There are 5 ways to turn a row about zero (a turn may also mirror it). The second row of each pair is the first, turned, with some noise. The first 45 pairs use one turn. New pairs use 3 turns, one after the other, and a turn may come again.
In the rows, 128 means zero.
Some pairs, each with its turns in order after it:
[ 76 117 120 171  99 134 125 135]
[135  91 141 133 169  93 153 112] -> nepif

[160  88 106 164 140 233 128 122]
[116 171  55 152 159 179 170  85] -> kag

[152  99 140  84 152 101 155 107]
[183 130 129 134 153  87 137 153] -> kag

[121 121 161 146 124 120 188 156]
[ 64 116 133  99 128 136 131 103] -> Mif

[147 140  97 140 133 124 109 157]
[ 86 116 112 118 152 126 118 135] -> kag

[154 243 101 121 113  57 165 124]
[ 92  75 105 133  74  73  66 213] -> kag

[ 95  92 159 174 131 132 214 105]
[128 106 137 155 166  54  80 181] -> nepif

[140  74  90 173 137 147 137 136]
[118 126 143 120 152  76  69 119] -> ganir

[116 124 167 134 142 136 139  67]
[106 105 113 167  85 122 154 127] -> Mif

[ 80 127  84 111  87 154 123 173]
[141  69 191  96 137 121 138 115] -> nadu

[ 85 107 117 152  94 125 135 115]
[ 80  99 154 118 118 122 145 145] -> nadu

[ 58 132 113 138 131 110 122 143]
[113  77 153 115  97 150 110 147] -> nadu

[146 159 131 108 168 155 180 135]
[168  78 104  95 148 156 125 126] -> ganir

[131 140 135 130 106 123 137 139]
[138 109 130 117 112 120 134 138] -> nepif

[100 197  89 162 120  88  92 188]
[ 35 104 155  97 115 133  75 156] -> kag

[110 115 118  70 125 117 121 189]
[163 108 120 146  63 107 125 167] -> ganir

[115 132 122 119 139 130 191  58]
[111 162 181 120 147  95  84 164] -> nepif

[128  95 151 105 148  88 153 101]
[119  91 160 148 114 130 159  89] -> Mif

[117 118 113 115 145  99 139  98]
[160 150 156 132 140 139 119 129] -> ganir

[123  91 130 111 120  97 144 135]
[128 119 145 124 140 147 161  91] -> Mif

[105 120 138 142 117 185 146  71]
[ 97 149  80 176 108 122 161 147] -> Mif

[145 118 173 114 130 127 116 114]
[110 107 159 132 125 148 151 137] -> ganir

[120 122 124 109 146 161 170 128]
[154 176 105 128 120 130 128 142] -> kag

[117 129 139 108 125  87 176 149]
[166 107 131 158 101 158 113 110] -> ganir

[131 108  99 172 112 120 181 152]
[ 76 115 146 140 157 153 123  87] -> nadu

[129  98 101 164 150 171 175 142]
[ 88 111 104 136 181 126 120 174] -> nepif

[177 160 119 145 169 186 145 158]
[120  78  84  63 149 126 110 132] -> ganir

[ 65 129  71  84 107 118 125 137]
[ 73 129 171 116 118  99 184  98] -> nepif

[118  93 107 170 123 153 145  90]
[116 165 117 177 122 125 140  88] -> kag

[ 75  97  77 119 146 116 123 134]
[126  89 173 123 133 170 120 173] -> nadu

[109 101  79 153 128 125 129  90]
[ 87 120 139 108 157 152 138 166] -> nadu

[158  95 105 150 129 195 105 116]
[123 136 132 120 201  83 117 153] -> nadu

[101 144 161 174 118  98 109 112]
[138  91  88 102  80 138 122 121] -> Mif

[146 126 113 106 120 134 118 136]
[128 122 109 103 138 116 130 126] -> kag

[145 156 112  68 167  75 166 177]
[103 170 103 124  49 115 168 172] -> nepif

[121 124 126  88 106 143 145 129]
[160 110 132 141 118 113 161 127] -> ganir

[158  45 120 134 140 115 157 109]
[112  87 133 159 185 130 175  92] -> Mif

[112  80 140 128 139 110 119  76]
[146  91 116 160 113 130 184 116] -> Mif

[108 118 132 184 149 138 143 153]
[ 92  99 123 140 138 127  82 118] -> nadu

[143 148 162 106  65  98 108  96]
[129 142 102 119  82 101 195 117] -> nadu

[100 167 159 157 138 146 174 159]
[136 115  86  88 139  71 120 155] -> nepif

[152 115 131 153 137  89 151 159]
[117 112 137 129 101 150  76 105] -> ganir

[131  95 114 112  91  71 125 130]
[133 108 169 169  90 130 158 135] -> nepif

[126 129 132  94 110 144 170  92]
[173 150 105 130  87 106 138 127] -> kag

[166  87  53 128 131 154 132 168]
[140 153 133 127 227 110 129 130] -> Mif

New pairs. What belongs after each?
[135 122 162 168 128 123  69 125]
[ 93 174 127 107  97 148 163 118] -> nadu ganir ganir

[103 101 122 135  91 141 153 127]
[140 133 142 163 128 102 110  96] -> kag kag ganir

[106 139 100  92 171  62  98 132]
[156  98 117 156 142  46 155 146] -> ganir nadu kag

[140 135 108 124 141 133 125  86]
[169 135 113 136 113 121 147 125] -> nadu nepif ganir

[111 111  93 148  98 148 132 117]
[163 117 109 145 105 113 153 133] -> kag nadu ganir

[130  82 115 127  85 138 109 160]
[179 138  81 118 126 120 120 138] -> Mif nadu nadu

[186 152 202 144 117  78  98 133]
[113 171 137 204 176 117  78 143] -> ganir ganir kag

[113 102 137 206  90 142 144 119]
[179 155 109 157  76 129 114 165] -> kag nadu ganir

[ 60 112 132  78 127 184 160  93]
[150  62  97  82 133  76 171 120] -> Mif kag nadu

[144  95 142  73 118 143 141  93]
[131 194 124 158 127 133 146 161] -> Mif nadu ganir

[123 184  77 112 156 163 141 123]
[152  82 154 110  75 147  99 145] -> nepif Mif kag

[137  51 107 101  88 111  83 150]
[106 111  89 196  73 143 153 110] -> nepif kag kag

[126 135 107 112  99 150 141 143]
[148 106 113 149 132 132 127 151] -> nepif ganir nepif

[130  87 145 140 105 150 163 169]
[135 120 122 160 182  91 124 160] -> nepif nepif nepif

[128 116 131 154 123  96 155 163]
[152 105 123 121 127 107 109 170] -> Mif Mif nepif

[107 120 115 121  82  94 127 157]
[103 120  83 108  91 124 142 122] -> nepif nadu Mif

[188  84 157 119 147  96 109 134]
[ 72 103  89  83 144 135 154 111] -> ganir ganir Mif

[113 140 151 128  57 126 134 118]
[123 166  92 105 139 136  97 169] -> ganir ganir nadu

[120 102 190 136 137 103 129 145]
[125 188 109 142 153 158 139 135] -> nadu ganir ganir

[130 149 160 119 100 173 125 140]
[ 92 139 109 154  97 150 108 143] -> nadu ganir Mif

[ 89 101 137 157 161  80 113 102]
[133 168 138 131 180 102  79 144] -> Mif Mif nepif

[174 138 178 173 132 143 133  71]
[116  99 156  82 154 123 205 141] -> Mif nadu Mif

[191 128 136 143 111 111 148  76]
[ 95 103  71 125  96  98 159 113] -> Mif kag Mif

[121 166 159  90 127 140 101 157]
[104 101  93 177  96 128 127 141] -> nepif Mif kag

[ 87 105 101 149 143 107 142 104]
[159 157  82 122 136 138 134 151] -> nepif nadu Mif

[ 75 144 119 121  94 173 126 122]
[149 109 105 144 146 191 112 145] -> nepif ganir kag

[141 156 114 121 118 130 148 175]
[102 115 112 133 148 108 114  87] -> nadu kag Mif

[139 136 137 108 111 133 176 108]
[122 127 164 161 123 153 153 141] -> nepif kag Mif

[170 150 132  99 178 154 160 134]
[118  95 108 178 143  71 115 129] -> Mif nepif kag

[ 81 135 151 145 129 140 191 107]
[150 150  92 142 158 152 186 139] -> kag kag Mif

[132 146 108 146 137 133  96 134]
[151 140 103 151 136 117 119 141] -> Mif Mif nadu

[159 169 103 131 199  79 223 119]
[104  73  58 155 174 112  46  85] -> ganir Mif nadu

[152 174 162  88 136 126 116 137]
[146 149 133 135 123 167 157 180] -> kag Mif kag

[132 136 174 151 208 153 123 132]
[159  93 153  71  73 143 145 108] -> nadu ganir nadu

[127  91 150 135 107  64 123 119]
[114 189 154 108 151 132  98 132] -> nadu ganir ganir

[ 93 136 196 156 158 109 123 161]
[185 109 147 167 127 114  68 135] -> nadu nadu ganir

[136 181  85 193 195 173 114 142]
[122 158 124 149  48 179  50 125] -> Mif Mif nepif

[147 167 164 153 129 150 167 120]
[147 139  79 128 104 158  90 124] -> nepif Mif nepif

[140  94 115 137 143 124 143 124]
[133 112 130 131 136 145 155 156] -> ganir nadu nepif

[112 145 100 101 168 144 104 114]
[147 115 143 163  89  94 141 118] -> nadu ganir ganir

[157 151  97 128 126 146 130 178]
[150 115 156 125 125  70 128 143] -> ganir kag kag

[121 151 114 123  93 160 105 128]
[137 111 142 144  97  91 140 145] -> ganir Mif kag

[150  86 170 135 119 145 114 150]
[142 111  91  91 160 139 154 130] -> Mif kag ganir

[128  77 167 169 107 135 163 159]
[ 72 138 146  84 110 105 118  81] -> Mif Mif Mif

[135 107 164 128  88 134 142 125]
[ 97 120 164 140 152 111 129 147] -> ganir Mif nepif

[ 85  78 122 123 164 122 141 152]
[105 166 106 168  78 132 116 126] -> Mif nepif ganir

[119 158 111 147 101 142 146  49]
[153 152 164  94  93 116  70 153] -> ganir nepif Mif

[ 81 130 116 114 124 162 137 106]
[157 124 120 121  80  98 132 133] -> kag nadu kag

[107 140 101  76 142 109  89 138]
[136 136 155  98  68 113 155 120] -> nepif nadu nadu

[124 147 141  89  96 143  96 163]
[120 107 127 162 184  98 130 125] -> nadu kag kag

[ 77  71 123 163 113 150 104 101]
[ 68 141 115  95 106 174 167 112] -> ganir ganir kag

[141 145 116 118 191  73  88 132]
[ 94 135 179 135 110 168 185 121] -> kag Mif Mif

[112  80 105 160  98 159 122 112]
[139 181 118 110 127 149  78 130] -> kag ganir nadu

